The rows of a group lie close to one hidden flat surface of 9 dimensions, which passes through zero. Surfaces can cross.
(in the rows, 128 means zero)
Known rows, each followed by its group:
[167 128  68 134 107  77 125 146 162 162 150  87  98  98 126 141 147]
L
[111 128  60 195 223 146 131 103 115 100 127 147 167 166 112  90  80]
F
[161 152 102 159 153  93 112 121 164 154 141  84 121 116 113 138 157]
F
[132 135 136 117 127 155 122 123 150 133 133 142 109 127 122 101 127]
Z
[120 130 136 116 127 134 126 115 129 141 131 132 143 127 123 146 112]
Z
[139 154  93 129 115  94 130 119 186 161 129 103 129 116 101 183 139]
K
[146 142 167 107 178 121  70 111 140 170 186 115 125  90 112 132 115]
E
[148  86  88 107  92  93 149 136 115 123 114 102 133 147 139 119 102]
Y
[113 162 115 115 134 115  98 149 149 118 153 130 118  94 121 126 156]
A
[105 105 112  87 164  96 146 135  62 106 113 132 245 119 127 120 126]
D
[108 153  96 151 178 145 111 131 147 139 173 171 121  97 106 124 112]
A
[109 139  93 170 108 103 142 109 148 105 134 107 134 155 100 131 117]
F
[142 129 116  71 148 110 120 113 150 126  97 102 186 143 116 119 125]
Z
[136 124 153 123  74 135 155 117 165 183 138 151  89 115 107 196 116]
D
[153 127 110 120 182 178 117  88 155 180 130 152 136 133 116 105  77]
F
[106 105 132 102  78 116 115 139 110 142 169 136  98 108 137 172  76]
A
[ 97 109 121 116  44 101 152 151 121 122 151 145 102 110 124 174 113]
L
[117 132 142 117 126 152 127 140 131 128 149 167 105 109 125 116 129]
Z
[136 157 166 139 140 147 125 106 150 149 131 128 136 121 109 119 160]
E
[122 136  93 149 119 149 165 164 123 134 117 180 116  97 136 133 168]
L
[122 130 135 136 130 101  97 166 130 109 157 123  69 109 143 153 140]
L
[105 125 138 137 117 102 108 118  71 129 149  90 165 117 145 157 106]
E
[127 122  99  60 153  85 184 133 182 128  88 163 216 134  62 167 148]
D
[104 130 145 146 127 141 115 137  99 112 110 124 113 136 161 180 119]
E
[137 112  74 138 144  99 115 168 136 108 132 123  82 129 145 140 117]
A
[112 136 135 130 110 159 122 110 118 134 124 129 127 134 140 133 108]
E
[181  77  93 153 121  96 140 114 107 171 119  77 114 149 149 150  85]
A
[123 114 126 141 124 143 122 126 111  97 114 119 108 160 151 100 108]
D
[110 167 104  94 119 165 133 123 185 125  96 158 135 129 113 125 144]
A
[140 103 115 123  77 114 155 141 128 147 142 137  99 117 126 135 119]
L
[102 110 137 113 107 127 134 134  87 104 128 135 150 131 139 123 113]
Y
[123  91 123 112 136 138 142 129  99 111 135 159 140 141 126  86  85]
Y
[108 129 150 116  85 119 145 134 136 112 172 156 127 107  93  89 140]
Z
[124 129 116 133 122 128 114 127 119 130 151 121 123 118 131 113 114]
L
[106 180 141  90 160 142 100 143 166 106 131 151 145 101 111 101 176]
D
[105 128 164 149  89 134 133 125 120 141 185 157  96 104 110 142 113]
Z
[130 126  95 137 118 136 158  96 122 156 124 128 178 130 111 108 113]
L
[135 114 115  82 142 124 111 160 155 102 125 149  87 135 136 122 113]
D
[103 107 193 134  67 151 141 129  90  89 120 137  96 158 151 118 119]
D
[152 160  76 131  99 127 141 103 183 184 122 108 139 110 105 139 145]
F
[105 178 119 155 117 136 113 143 124  94 110 108 128 121 148 113 190]
F
[165 114 147 120 123 164 106 112 139 210 160 139  67 100 144 157  81]
A
[172  86 127 119 116  71 153 169 153 130 164 138  77 112  98 104 151]
F
[109 155  95 169 125 144 146  92 140 179 178 157 159  90  83 127 112]
Z
[109 151 113 106 104 123 111 143 127 113 113 110 139 116 144 143 146]
L
[102 130  94 133  85 157 124 106 146 122 128 134  97 155 134 141  67]
K
[115 109 102 137  79 142 158  91 126 131 125 127 146 160 115 110  77]
K
[104 127 191 120  95 145 132 107 152 104 112 141 103 171 116 169 104]
F
[128 110  75 128 175 135 112 169 101 102 109 145 108 129 172 127 113]
E
[138 107 117 120 106 114 124 144 130 144 142 128  85 119 141 161 102]
Y
[127 145 152 136 117 148  95 129 115 122 163 122  91 109 144  73 136]
D
[132 127 111 154 213 149  96 138  84 129 128 128 138 119 164 119 120]
Y
[131 103 152  94  81 122 123 129 130 125 135 120  96 142 135 138  99]
Z
[132 106 122 121 135 136 123 121 104 147 148 136 128 121 136 121  88]
K
[ 94 127 139 136  75 122 166 108 143  90 108 132 148 169 100 137 120]
K
[124  98 180  98  23 119 161 116 112 150 151 130 115 122 120 146 106]
E
[145 128 130 141 178 139 148 141 126 140  89 150 144 128 137 158 159]
K
[125 148 139 104 155 174 102  92 169 152 170 161 125 117  95  79  90]
K
[100 148 172 117  92 141  99 141 105 104 136 115 105 114 157 128 146]
Y
[128 111 128 137 104  90 148 127 125 111 137 112 137 142 111 126 126]
A
[128 128 131 115 132 124 130 130 127 141 122 133 139 117 129 159 130]
K
[100 158 129 171 126 147 122  85 167 114 108 113 123 176 110 165 101]
F
[119 138 150 163  86 116 139 105 126 107 143  99 134 145 108  86 145]
Z
[130 124 120  91 127  91 110 167 149 160 153 141  94  82 124 218 127]
D
[161 136  80  99  79 102 126 125 128 138 127  66 157 107 139  51 161]
L
[116 126 171 113 148 126 109 149  98 103 136 135 129 119 141 122 146]
E
[128 121 157 130 128  97 114 149 106 127 149 115 112 106 137 156 145]
A
[119 121 205 106  87 146  93 158 106  98 112 119  48 137 183 164 136]
Y
[161 125 110 115 203 108 122 138 123 168 144 133 171  88 116 115 148]
E
[128 137 126 161 140 114 126 140 124 109 118 112 119 134 136 140 155]
E
[133 118 147 116 122 106 125 189 118  69 122 136  83 124 148  91 189]
Y
[119 154  81 105 143 159 110  97  76 149  63  79 230 126 182 137 123]
A
[137 111 126 143 136 127 144 129 140 129 127 143 108 146 119 137 115]
K
[138 141 132 110  78 121 119 119 199 124 155 122  72 134  96  95 127]
D
[110 134 112 158 113 140 157  85 186 118 119 143 122 179  80 137  88]
F
[119 128 124 134 159 140 132 136 134 132 103 155 123 134 132 195 118]
K
[127 136 123 149 119 128 126 117 124 128 145 116 128 125 124  99 127]
Z
[141  79 131  95  90 146 156 145  77 144 101 142 129 128 169 134 107]
L
[146 122 129 135 139 121 116 130 107 117  78  77 132 157 170 152 138]
Y
[149 125 101 126  67  80 114 143 158 156 167  91  71 100 125 157 127]
Y

New rows, each followed by its group:
[123 126 110 100  96  96 127 149  82 107 100  83 176 114 162 126 163]
L
[119 103 154 122 105 108 131 114 100 105 147 110 145 146 120  97 103]
Y
[156 123  94 123 161 151 165 140 112 140 107 158 176 109 129  56 172]
E
[116 101 146 170 177 148 134 128  79 147 153 171 122 122 135 168  83]
A
[170 132 119 133 206 116  84 152 145 139 123 105  92 122 152 134 147]
Z
[137 130 124 153 135 128 125 137 118 134 122 120 106 124 146 147 140]
E
[170 103  95 124 186 134 162 135 164 144  83 159 126 156 118 133 128]
D
[151  85 114 110 200 150 144 159 100 135  85 175 132 138 158 150 112]
D
[165  84  78 132 189  80 164 181 111  79  85 132 144 153 136  88 172]
Y
[147 157 148 153 183 134 109  42 186 152 142  89 171 168  66  91  98]
F
[122 136 147 147 158 142 119 111 145 134 106 128 117 154 128 191 107]
F
[133 135 114 136 114 124 104 133 140 118 152 111  89 125 135  99 124]
K
[ 92 167 137 159 139 217 137  96  96 124  68 150 176 145 159 124 140]
E
[117 111 130 121  77  96 133 105 106 135 142  90 153 135 123 148  94]
Y
[111 154 135 150  94 155 148  88 131 178 125 132 156 115 115 184 120]
D
[100 112 143 111  70  80 125 124 149  81 145 102 108 160 104 150  97]
E
[128 151 114 119 112 138 119 136 153 138 114 122 109 117 139 147 147]
K
[125 167 131 162 170 138  98 109 136 120 123  99 140 136 132 118 146]
F
[125 134 123 147 183 123 145 110 122 122 106 131 192 143 105 129 137]
F
[150 108  84 142 118 118 124 148 110 103  95  92 103 154 171  99 131]
Z
[111 155 156 124 134 166 104  92 115 142 144 121 161 119 126 100 114]
E
[119 119 186 140 115 126 127 116 100 126 171 130 128 121 115 103 123]
A
[129 107 132 114 136 156 132 147  88 157 115 157 117 110 168 174 105]
E
[103 121  99 185 103 144 153 154  77 106 123 150 112 124 158 121 140]
Z
[106 161 122 131 110 148 118 111 138 158 138 132 139 100 124 163 125]
Y
[114 140 139 138 107 102 157 107 162 126 156 139 155 128  67 120 138]
A
[ 93 128 141 106 140 146 171 139 117 119  80 187 179 132 121 196 142]
Z
[127 141 126 126 115 140 117 145 131 116 141 135 101 112 136  88 150]
L
[149 107 109 131 149  78 121 143  99 140 116  84 144 124 148 178 130]
L
[119 148 158 106 128 148 117 133 124 126 111 130 141 117 142 131 156]
A
[122 124 130 135 147 157 108 104 134 137 131 132 111 146 133 140  77]
F
[154 153 138 199 186 103 130 138 142 113 102  97 120 141 125 136 201]
Z
[154 109 151 134 121 149 132 106 117 161 130 121 114 136 137 120 107]
A
[159 121 164 168 125 173 128 124 128 135 134 138  62 141 146  69 138]
D
[125 123 154  98 104 123 139 104 119 145 122 117 169 129 115 144 121]
F
[163 122 129 130 134 146 124 127 143 140 109 117 100 142 142 102 135]
A
[157  93 149  77 180 119 116 166  57 153 139 139 165  81 163 106 145]
F
[121 155 165  98 141 159 132 145 148 126  87 162 131 119 135 160 175]
K
[164 102 165 108 128 106 120  99 163 161 165 113 108 136  93 121  92]
F
[123 147 109 144 100 107 131 121 160 112 129 102 121 139 109 120 145]
K
[166 105 181 145 126  73 182  85 184 117 107 100 152 196  52 125 145]
Y
[116 155 165 116 144 189 122 102 149 122 106 156 134 145 123  95 132]
F
[123 122 141 115 112 148 139 105 126 125  98 125 147 157 131 135 110]
Y
[148 124 163 105 114 144 110 137 130 158 128 127  87 112 149 158 128]
A
[112 123 124  91 123 103 163 102 184 139 101 148 169 157  72 220  93]
E
[151 132 123 137 160 136 127 127 143 126 110 123 121 141 130 103 147]
Y
[133 136  99 144 129 136 115 115 110 134 146 107 143 118 136  75 123]
E
[157 126 130 150 166 144 118 136 124 140 133 134 102 120 142  94 141]
D
[127 111 136 141 120 113 147 129 117 103 130 127 129 148 115 111 127]
A
[104 162 115 113 101 151 138 113 111  94  72 103 198 146 147  88 167]
Y
[140 125 141 142 147 115 118 128 132 131 140 116 115 130 122 132 134]
Y
[175 135  98 169 148  61 101 149 174 155 169  80  63 102 114 151 157]
D
[141 121 133 105 126  87 133 156 175 105 126 132  97 136 105 144 152]
D
[115 118 149 140 197 120  86 109  58 110 148  95 183 136 146 105  93]
F
[152 123  70 166 169  81 105 120 143 159 173  91 122 115 112 145  96]
K
[124  92 165 101  54  64 137 151  83 105 156  91 131 120 131 127 135]
K
[142 136  63 137 137 137 129 116 139 147 130 118 146 121 127  90 118]
Z
[101 136 111 133 173  77 108 130 129  86 123 100 166 146 114 172 122]
E
[160 126  94  75 151 143 120 145 173 129  99 140 113 133 134  90 133]
Z
[142 118 135 119 164 116 152 126 128 139 114 141 168 129 108 134 141]
F
[123 145 137 107 106 151 118 117 124 134 129 124 137 116 138  93 137]
F
[112 144 147 142 165 137 132 109 165 110 138 157 136 150  85 120 122]
K
[127 116 203  77 159  92 115 191 130  68 111 146 109 127 133 142 189]
Z
[163 122 169 147 145 114  75 126 107 100 115  45  91 160 174  87 144]
Y
[105 147 175 119 136 187 130 110 147 102 100 164 123 160 123 113 130]
F
[145 119 142 113 148 141 121 150 143 123 129 152  93 123 133 108 141]
D
[121 121 106 119 118 115 133 125 110 129 131 119 154 124 127 130 112]
Z
[180 107 131 131 164  87  81 172 148 142 156 100  35 110 151 154 135]
Z
[126 149 109 137 191 179  54 169  66 132 131 126  94  81 219 110 141]
F
[142 120 143 111 105 150 115  98 148 141 152 121 104 140 117  78  92]
L
[124 124 174 119 145 114 110 154 108 107 139 131 115 119 139 140 147]
E
[133 127 183 118  99 133 109  99 166 135 146 113  80 154 111 139  96]
F
[148 145  97 145 146 127 124 127 156 150 125 121 113 119 125 134 145]
F
[138 109 151 112 143 121 131 125 121 132 137 133 139 131 119 121 118]
F
[130 122 137 114  96  95 132 134 116 120 118  95 142 132 134 143 142]
A
[104 128 146  87  83 153 123 112 124 137 137 141 135 122 131 125  95]
K
[ 98 157  82 121  91 106 113  90 135 156 156  91 180 104 106 159  96]
D
[ 88 164 159 157 111 151 151  95  96 137 107 130 198 122 121 168 156]
D
[ 97 179 123 124 132 137 103 153 110  77 119 115 158 107 148  68 199]
L
[142 103 102 150 176 134 136 114 150 137 141 152 110 154 104 124  76]
F
[155 108 120 142  83 151 155 121 112 202 126 136 100 103 151 177 112]
E
[145 125 155 128 131 126  95 110 137 145 142  96 100 136 137 137 105]
Z
[114 123 115 140 127 130 130 151 110 103 127 142 114 126 146 124 132]
F
[144 140 119 147 195 111 121 172 162 151 122 161  83  99 130 227 161]
A
[131 121 140 120 169 132 121 102 138 148  97 123 145 156 127 202  86]
L
[154 103 141 124 129 110 138 133 132 145 143 130 115 122 118 123 126]
K
[102 126 142 116 122 142 115 133 123 121 127 147 106 129 141 178  97]
L
[161 131 144 150  93 122 178  97 196 157 121 133 111 153  72 126 152]
D
[110 114 102 114  89 101 106 121 104 111 156  90 134 132 140 110  82]
D
[139 136 142 123 145 121 126 109 138 143 125 113 151 130 113 134 131]
F
[160 112 142 144 135  98 117 122 129 125 115  75 111 155 139 138 130]
Y
[114 134 132 105 112 148 122 123 128 141 134 145 130 116 130 141 110]
D
[131 118 152 101  96 131 135 166 122  77  75 122  98 152 165 114 171]
Y
[ 99 146 129 141 118 121 136  95  77 115 127  95 222 127 122  95 139]
E
[141 100 155 135 182 136 107 143 105 136 123 140  93 138 159 179  95]
L
[139 112 139 136 184 113 111 126 109 142 127 114 141 131 135 175 108]
F
[128 130 123 126 144 144 112 105 120 144 134 122 139 131 132 126  95]
F
[111 105 129 126 169 156 140 145  63 126  86 157 161 133 173 180 110]
D
[151 133 145 150 176 119 125 130 168 133 119 130 102 143 110 156 147]
F
